Every row belongs to one group in each of 4 separate groupings. Each group adds its own fixed numbers to the row, and there is some noise. The rows also spread widely along 16 directions, which tell nothing about the answers.
In the rows, zero is written as 100.
Known rows, each followed by its group in each grouping:
126  118  76  94  104  109  105  114  121  96  74  111  125  92  107  148  105  100  98  89  100  79  130  54  93  94  70  75  71  104  94  85  110  85  124  78  102  103 | k_909 H (1) k_985
116  123  129  89  106  87  88  107  103  97  126  118  133  112  148  106  67  132  136  83  137  125  86  48  108  98  104  122  103  99  102  71  87  134  122  111  67  87 | k_179 H (2) k_321
136  113  119  112  105  97  72  95  123  121  99  122  118  107  129  150  109  126  101  80  106  123  118  90  111  106  110  102  51  81  81  94  97  96  113  129  79  93 | k_179 P (0) k_958
99  109  122  103  122  129  107  109  98  141  99  126  114  94  116  102  88  97  182  95  63  122  101  103  112  67  71  135  124  83  51  115  113  109  71  114  75  135 | k_379 P (2) k_985
79  110  119  124  80  86  68  154  105  109  59  67  82  132  97  101  99  133  91  67  119  173  144  37  134  122  82  115  78  109  112  47  116  105  123  50  101  80 | k_909 J (1) k_958
108  123  77  46  136  107  94  94  120  87  81  111  120  98  113  118  83  162  102  71  131  81  146  34  115  61  88  106  95  140  116  77  101  115  148  55  86  115 | k_379 J (0) k_321
129  103  116  99  99  102  110  98  88  100  143  154  117  114  145  121  90  143  131  84  150  91  76  110  124  115  105  106  124  93  62  90  80  118  78  135  92  102 | k_179 Y (1) k_985
93  92  69  101  113  98  95  126  95  113  83  110  135  115  102  130  85  107  111  91  115  111  98  83  92  98  103  103  101  87  106  104  90  107  75  108  84  71 | k_179 Y (1) k_958
117  98  114  104  91  108  81  112  116  110  87  131  85  106  94  124  109  97  139  105  100  92  104  137  107  87  97  110  101  84  49  121  109  76  102  95  124  127 | k_179 P (1) k_958
99  88  114  127  83  88  71  143  127  103  42  100  58  137  76  97  118  111  131  99  113  126  135  128  97  86  95  112  85  121  67  98  107  61  135  59  162  155 | k_909 Y (1) k_958
130  100  94  118  89  110  93  144  119  118  89  123  87  106  94  131  92  99  159  124  88  62  106  116  86  100  105  102  113  103  36  122  104  76  116  94  130  136 | k_909 P (1) k_321
86  90  115  93  118  109  99  83  107  122  88  137  122  105  117  130  94  122  124  95  108  116  94  92  122  56  80  123  95  87  95  118  108  90  78  90  59  110 | k_179 J (1) k_321
120  81  131  115  80  127  139  86  133  129  94  112  89  97  93  143  116  62  118  128  98  73  102  105  133  81  75  85  138  55  64  109  110  83  67  106  60  119 | k_179 H (2) k_321
62  91  90  77  112  125  100  115  68  93  73  126  115  80  87  106  123  80  91  81  69  118  136  84  105  79  32  108  107  79  102  112  143  89  48  63  131  89 | k_379 Y (0) k_321
119  106  123  115  80  131  141  95  129  112  97  141  136  94  126  147  121  67  121  100  103  98  96  74  103  98  39  69  96  67  83  78  108  80  69  106  68  121 | k_179 H (1) k_958
82  115  73  97  146  92  73  123  95  117  89  82  95  117  114  104  96  100  134  95  134  66  99  111  112  93  123  93  137  113  81  95  93  95  88  91  110  106 | k_909 H (2) k_321
135  37  139  90  116  132  111  72  102  84  105  108  109  66  70  77  102  91  107  133  26  106  126  96  88  67  79  124  102  64  85  161  112  115  89  131  110  117 | k_909 J (1) k_321
121  72  114  123  102  103  83  113  101  103  101  103  99  114  100  121  120  124  90  103  105  108  117  109  99  119  101  90  71  94  90  100  95  77  98  110  117  106 | k_909 Y (1) k_958
97  90  106  102  145  115  122  86  100  110  91  109  126  98  120  101  112  87  107  93  92  95  117  79  108  76  71  98  113  88  98  103  103  109  60  117  95  113 | k_909 Y (2) k_985
104  86  102  85  106  110  102  106  84  86  107  128  148  94  109  114  91  119  95  92  96  113  109  56  89  100  65  102  84  93  114  97  105  104  88  89  93  80 | k_179 J (1) k_958
72  102  94  68  147  118  75  99  106  114  77  107  119  99  94  104  96  99  156  103  73  97  119  116  90  50  76  122  99  110  84  124  117  78  102  65  100  135 | k_909 P (0) k_321
123  116  82  88  105  111  63  150  95  118  105  91  72  94  87  135  92  136  115  108  109  48  126  86  126  117  105  89  118  117  57  96  123  90  123  62  98  98 | k_379 J (1) k_958
102  136  121  100  129  86  63  104  85  102  116  129  133  114  162  115  97  135  119  71  143  117  85  77  108  104  91  102  70  111  98  72  98  98  107  98  86  96 | k_179 J (2) k_985
84  69  104  121  115  115  131  127  84  117  100  116  137  109  103  95  95  75  126  108  72  110  109  79  86  104  66  112  130  84  88  113  99  107  38  116  119  103 | k_909 P (0) k_958
85  67  79  103  101  89  114  124  92  79  57  150  111  112  91  93  75  105  99  86  120  120  97  71  83  49  90  133  105  100  120  140  102  106  93  89  141  99 | k_909 Y (2) k_985
90  108  110  103  92  117  48  145  103  102  94  93  69  88  92  119  105  75  97  123  118  70  79  89  123  105  89  77  103  74  102  105  147  82  102  69  77  68 | k_909 Y (1) k_958
61  96  125  116  124  78  82  121  75  122  66  115  85  119  116  94  108  101  97  64  99  161  134  81  146  84  86  157  119  73  76  110  126  132  46  97  134  77 | k_379 Y (1) k_321
102  72  112  89  109  95  89  97  121  89  89  98  127  123  90  102  90  91  121  120  117  120  87  99  83  82  115  114  94  82  112  110  89  105  111  106  81  91 | k_909 Y (1) k_958
104  90  121  109  74  144  116  107  93  124  90  137  92  75  91  128  108  97  122  94  67  117  113  95  128  74  38  103  109  67  69  116  134  83  67  85  75  112 | k_179 J (2) k_985
97  91  111  106  100  118  92  136  107  125  86  114  106  91  90  126  79  93  131  123  65  91  106  64  101  80  73  119  99  86  82  125  129  91  99  75  80  100 | k_909 P (1) k_958
110  95  101  92  117  86  96  112  102  102  98  117  103  113  98  122  89  79  118  122  125  65  85  102  103  90  122  116  129  84  70  124  105  100  93  99  112  88 | k_379 P (2) k_985
97  76  121  104  92  85  83  116  86  110  90  126  104  108  90  123  94  89  113  113  89  125  100  106  104  85  97  140  96  67  70  138  118  93  83  95  109  85 | k_379 H (1) k_958
89  62  86  132  121  110  98  124  103  127  89  118  116  117  108  114  89  139  116  112  124  87  83  97  93  81  102  91  90  120  117  118  89  64  82  94  76  124 | k_179 J (1) k_958
89  122  71  76  116  94  78  125  105  101  48  141  98  93  93  141  96  80  120  100  105  61  116  96  92  42  73  109  98  108  75  134  131  68  117  43  133  120 | k_179 H (2) k_958
97  105  82  94  76  110  109  128  94  109  86  125  117  107  92  144  86  87  122  87  99  113  105  71  107  102  85  112  123  70  81  99  108  106  77  87  94  66 | k_909 P (2) k_321

New rows, each followed by its group in each grouping:
112  89  82  97  117  141  121  104  113  114  85  105  119  68  99  131  94  102  88  101  74  75  120  32  118  78  66  81  107  79  114  109  119  113  77  104  52  85 | k_909 J (1) k_321
104  114  101  93  88  114  89  139  95  97  91  141  121  93  112  101  81  110  144  89  102  127  92  75  83  79  67  118  90  101  92  104  119  106  112  92  102  108 | k_379 Y (0) k_985
102  74  78  79  109  102  87  124  97  93  88  104  108  112  71  115  83  123  116  113  105  82  115  99  86  87  106  109  106  112  94  119  97  92  115  75  112  102 | k_909 Y (1) k_958
114  91  145  95  135  130  79  87  122  127  101  63  92  81  97  109  118  115  97  117  66  92  147  73  130  82  70  88  82  90  100  92  124  94  111  89  51  120 | k_179 Y (2) k_958
108  98  170  96  110  110  96  93  122  103  111  118  95  111  132  89  90  148  125  97  120  123  113  53  132  66  69  125  92  111  104  79  108  112  133  84  68  140 | k_909 Y (2) k_958
106  99  115  101  117  114  81  104  100  104  80  98  96  91  102  93  111  104  114  86  81  123  128  92  109  81  80  106  97  88  89  103  112  101  96  99  108  110 | k_179 J (2) k_321
111  106  129  121  100  96  62  125  125  108  89  99  78  115  112  111  114  101  108  107  136  105  91  100  118  105  112  93  87  86  90  93  116  87  114  100  90  102 | k_379 Y (1) k_958
75  87  104  141  98  94  91  145  80  97  45  142  95  106  113  91  106  111  70  62  96  150  129  43  99  72  57  121  70  101  121  116  125  91  83  78  160  100 | k_909 J (2) k_958
124  143  92  111  93  111  101  135  117  138  113  101  105  117  123  153  100  87  162  113  140  54  79  111  125  136  97  67  142  95  38  62  100  91  85  94  59  105 | k_179 J (1) k_985
83  89  81  108  118  88  81  124  116  117  52  92  63  133  84  103  96  112  116  88  139  99  112  117  134  74  129  117  135  103  77  116  98  99  91  85  118  109 | k_909 J (1) k_958
88  85  93  121  138  94  66  150  87  118  92  52  91  123  96  60  89  126  129  96  111  119  113  96  106  119  129  112  126  118  96  91  90  117  89  107  111  98 | k_379 J (1) k_958
74  110  88  78  104  89  76  116  133  122  39  87  56  136  74  116  86  114  134  78  143  122  125  108  155  53  123  136  141  96  75  102  106  116  115  62  83  104 | k_909 Y (1) k_958
139  115  101  114  119  78  76  114  141  119  74  94  95  123  114  131  93  108  110  99  125  86  121  82  105  93  143  104  91  98  76  101  85  110  135  119  106  103 | k_179 P (2) k_958
125  66  128  122  110  116  82  118  99  94  126  105  125  96  111  92  94  122  114  119  81  106  92  81  73  116  97  96  65  95  107  110  95  89  109  124  100  106 | k_909 P (1) k_958
92  102  72  90  92  109  95  109  118  108  45  121  79  113  80  127  93  114  120  70  126  123  110  104  125  49  103  116  109  91  93  114  106  95  108  81  89  103 | k_909 Y (2) k_985
62  97  88  80  117  92  102  106  101  107  52  112  102  130  86  112  107  91  114  80  129  120  117  101  123  70  83  124  130  92  88  101  108  95  69  59  109  100 | k_379 J (1) k_958
120  113  92  87  134  85  93  94  130  110  69  90  126  104  102  155  111  71  66  116  108  63  130  56  112  96  101  86  92  79  92  100  111  104  100  92  86  68 | k_179 J (1) k_958
97  34  101  122  123  114  109  99  109  96  97  96  105  114  83  73  99  93  107  115  108  102  80  119  90  88  127  101  120  78  116  135  79  97  64  140  105  103 | k_909 P (1) k_958
117  128  130  97  68  89  90  109  130  108  66  128  104  112  114  150  97  100  123  78  102  149  132  56  119  80  72  132  72  79  69  82  118  106  135  73  91  101 | k_909 H (1) k_321
75  90  112  109  142  123  99  102  89  109  93  123  108  91  125  99  122  90  100  98  98  79  104  85  110  73  57  88  106  93  109  110  123  81  57  91  108  120 | k_909 Y (2) k_321
101  93  102  107  116  95  92  127  98  121  71  103  108  113  87  111  99  89  123  110  82  108  125  95  89  84  89  119  106  98  71  117  107  92  92  86  123  115 | k_379 J (2) k_958
107  101  98  119  121  82  99  133  91  124  89  99  116  124  112  127  103  104  102  104  110  79  129  78  103  119  97  98  113  111  74  87  93  93  83  88  126  102 | k_179 J (2) k_958
95  76  106  114  103  105  105  106  112  98  71  121  67  110  100  95  115  102  101  84  128  97  112  109  132  75  96  103  125  88  83  114  106  93  80  98  130  123 | k_909 H (1) k_958
116  105  137  79  69  94  76  112  80  91  101  146  100  99  99  129  87  140  106  69  77  152  143  68  120  92  69  151  76  82  65  104  121  110  123  69  128  87 | k_179 P (2) k_958
101  87  99  102  143  116  86  101  100  116  69  95  112  89  96  93  110  119  118  87  59  125  142  91  98  67  75  118  75  107  87  120  115  95  95  98  111  129 | k_379 J (1) k_985
73  105  76  67  118  72  88  93  88  85  64  115  118  128  92  122  106  93  111  72  131  122  120  124  109  81  95  125  111  95  77  101  98  92  88  63  138  87 | k_179 H (1) k_985
104  89  126  123  100  91  77  132  65  125  112  111  102  113  103  121  98  105  124  102  69  125  118  107  109  124  93  134  95  82  47  114  112  95  77  100  127  88 | k_909 P (2) k_985
85  77  68  114  91  95  81  161  81  113  88  74  89  110  69  115  81  82  116  119  100  90  97  98  103  120  122  103  136  83  86  116  109  97  77  85  110  58 | k_909 H (1) k_321
93  79  103  72  117  97  89  103  104  95  93  139  118  113  95  125  81  124  127  123  116  74  94  99  90  57  88  123  94  116  92  131  107  77  120  60  100  123 | k_909 Y (1) k_958
105  98  89  93  121  91  88  126  114  112  70  83  107  110  84  116  87  87  124  124  89  82  126  86  87  80  109  112  115  102  82  113  104  103  115  83  112  103 | k_179 Y (2) k_321
82  66  85  107  93  117  112  149  88  106  112  114  124  108  92  114  68  118  125  136  123  70  71  70  89  100  86  93  126  108  123  105  103  83  82  68  70  90 | k_179 Y (1) k_321
95  99  168  117  77  88  79  116  98  126  115  145  78  125  129  112  95  120  134  100  130  136  88  115  145  92  88  143  114  78  56  103  116  103  85  99  88  112 | k_179 Y (0) k_958
120  112  77  105  99  134  119  141  130  98  84  99  105  106  106  100  102  125  136  85  121  76  128  62  93  106  65  60  114  133  97  55  92  94  118  81  107  143 | k_909 Y (1) k_958
109  65  106  103  154  130  122  87  113  107  106  134  142  74  127  88  81  102  118  125  82  61  79  55  87  49  80  102  108  94  119  147  102  113  73  134  69  122 | k_909 J (1) k_321
87  94  97  71  144  87  80  109  81  87  100  87  139  102  100  93  87  98  104  108  96  100  114  74  91  97  94  117  104  99  107  105  108  123  94  86  109  70 | k_179 Y (1) k_985
85  84  105  141  127  83  67  137  110  121  68  118  85  117  129  84  80  123  98  85  130  130  89  72  112  63  128  132  86  101  125  130  104  117  96  131  104  98 | k_909 Y (0) k_958
111  131  96  72  84  113  79  130  108  98  102  116  110  105  99  118  81  76  179  110  115  97  78  112  88  93  96  105  133  84  64  93  104  107  118  89  86  100 | k_909 Y (2) k_321
75  74  97  82  110  116  142  92  112  97  58  142  125  96  92  114  90  80  102  97  89  111  115  48  108  37  52  127  122  75  115  127  119  116  66  81  93  99 | k_909 Y (1) k_321
95  92  109  133  129  88  66  140  111  114  62  90  90  117  108  79  104  117  124  94  99  132  126  90  91  85  107  123  81  115  95  104  106  96  112  101  139  128 | k_379 Y (1) k_321
90  68  134  86  148  90  85  71  81  101  126  70  128  117  105  93  103  117  105  113  101  114  111  109  108  103  105  113  94  97  103  98  89  93  90  98  81  98 | k_909 H (2) k_985
95  108  102  89  122  106  87  111  105  105  85  75  117  97  97  116  102  90  115  104  85  102  127  71  106  95  74  98  91  95  91  87  117  96  107  71  84  94 | k_909 H (1) k_985
121  120  110  93  103  126  118  79  130  82  78  124  126  88  120  116  142  51  110  80  104  108  112  93  99  100  53  67  103  62  84  77  107  99  71  115  109  108 | k_179 J (1) k_321
106  95  115  101  129  110  81  103  129  106  67  89  76  109  93  87  118  103  119  96  110  103  124  111  110  66  102  101  105  102  88  106  106  92  112  100  110  140 | k_379 Y (2) k_958
112  92  123  103  134  110  68  102  107  86  96  81  86  87  108  81  121  96  86  103  97  92  116  90  115  99  96  87  89  87  101  105  120  106  102  112  113  97 | k_909 Y (1) k_985
89  120  76  89  117  84  104  157  94  98  63  124  110  110  96  94  70  66  159  104  89  78  116  76  84  82  85  139  153  109  47  125  116  126  95  71  175  109 | k_909 P (1) k_985
83  80  84  107  160  104  64  126  68  109  113  86  117  97  115  70  87  120  116  103  104  85  87  102  97  101  118  100  119  106  107  123  97  112  64  121  105  85 | k_179 J (1) k_958
103  102  84  102  85  117  113  116  115  95  78  130  102  109  104  116  96  117  117  74  144  108  95  84  118  84  85  92  112  94  104  85  100  98  94  91  86  103 | k_179 Y (1) k_985
135  100  105  128  80  117  103  148  108  137  105  128  141  96  115  148  61  121  146  119  65  116  99  35  70  93  82  116  69  95  93  105  103  104  122  113  55  100 | k_909 Y (2) k_321
117  107  99  111  101  101  92  114  97  87  68  139  103  93  119  108  113  104  91  62  103  129  124  80  98  81  76  106  75  89  94  105  112  104  98  111  145  101 | k_179 Y (2) k_985
106  103  57  101  95  98  70  139  93  74  67  101  111  108  91  112  108  109  83  67  125  122  118  87  76  112  106  79  73  98  124  86  94  90  110  95  139  70 | k_179 Y (2) k_958
81  72  94  99  142  95  112  108  103  87  73  131  105  106  103  85  99  71  107  123  121  55  85  101  93  57  90  107  131  101  97  144  112  95  71  91  144  120 | k_909 Y (1) k_985
133  90  135  121  114  133  99  98  118  141  128  98  92  95  119  125  107  118  131  122  97  70  98  103  137  109  94  81  115  85  62  97  102  94  80  125  44  123 | k_909 J (1) k_958
137  98  148  92  110  132  71  79  120  87  123  140  81  79  124  108  135  119  123  109  110  74  94  134  111  83  80  82  76  90  69  110  122  67  116  107  101  152 | k_379 Y (1) k_321
126  118  113  105  105  80  100  104  97  108  90  141  120  102  121  150  117  59  110  105  99  93  109  104  94  98  86  110  90  68  44  115  116  90  84  113  134  96 | k_379 H (2) k_985
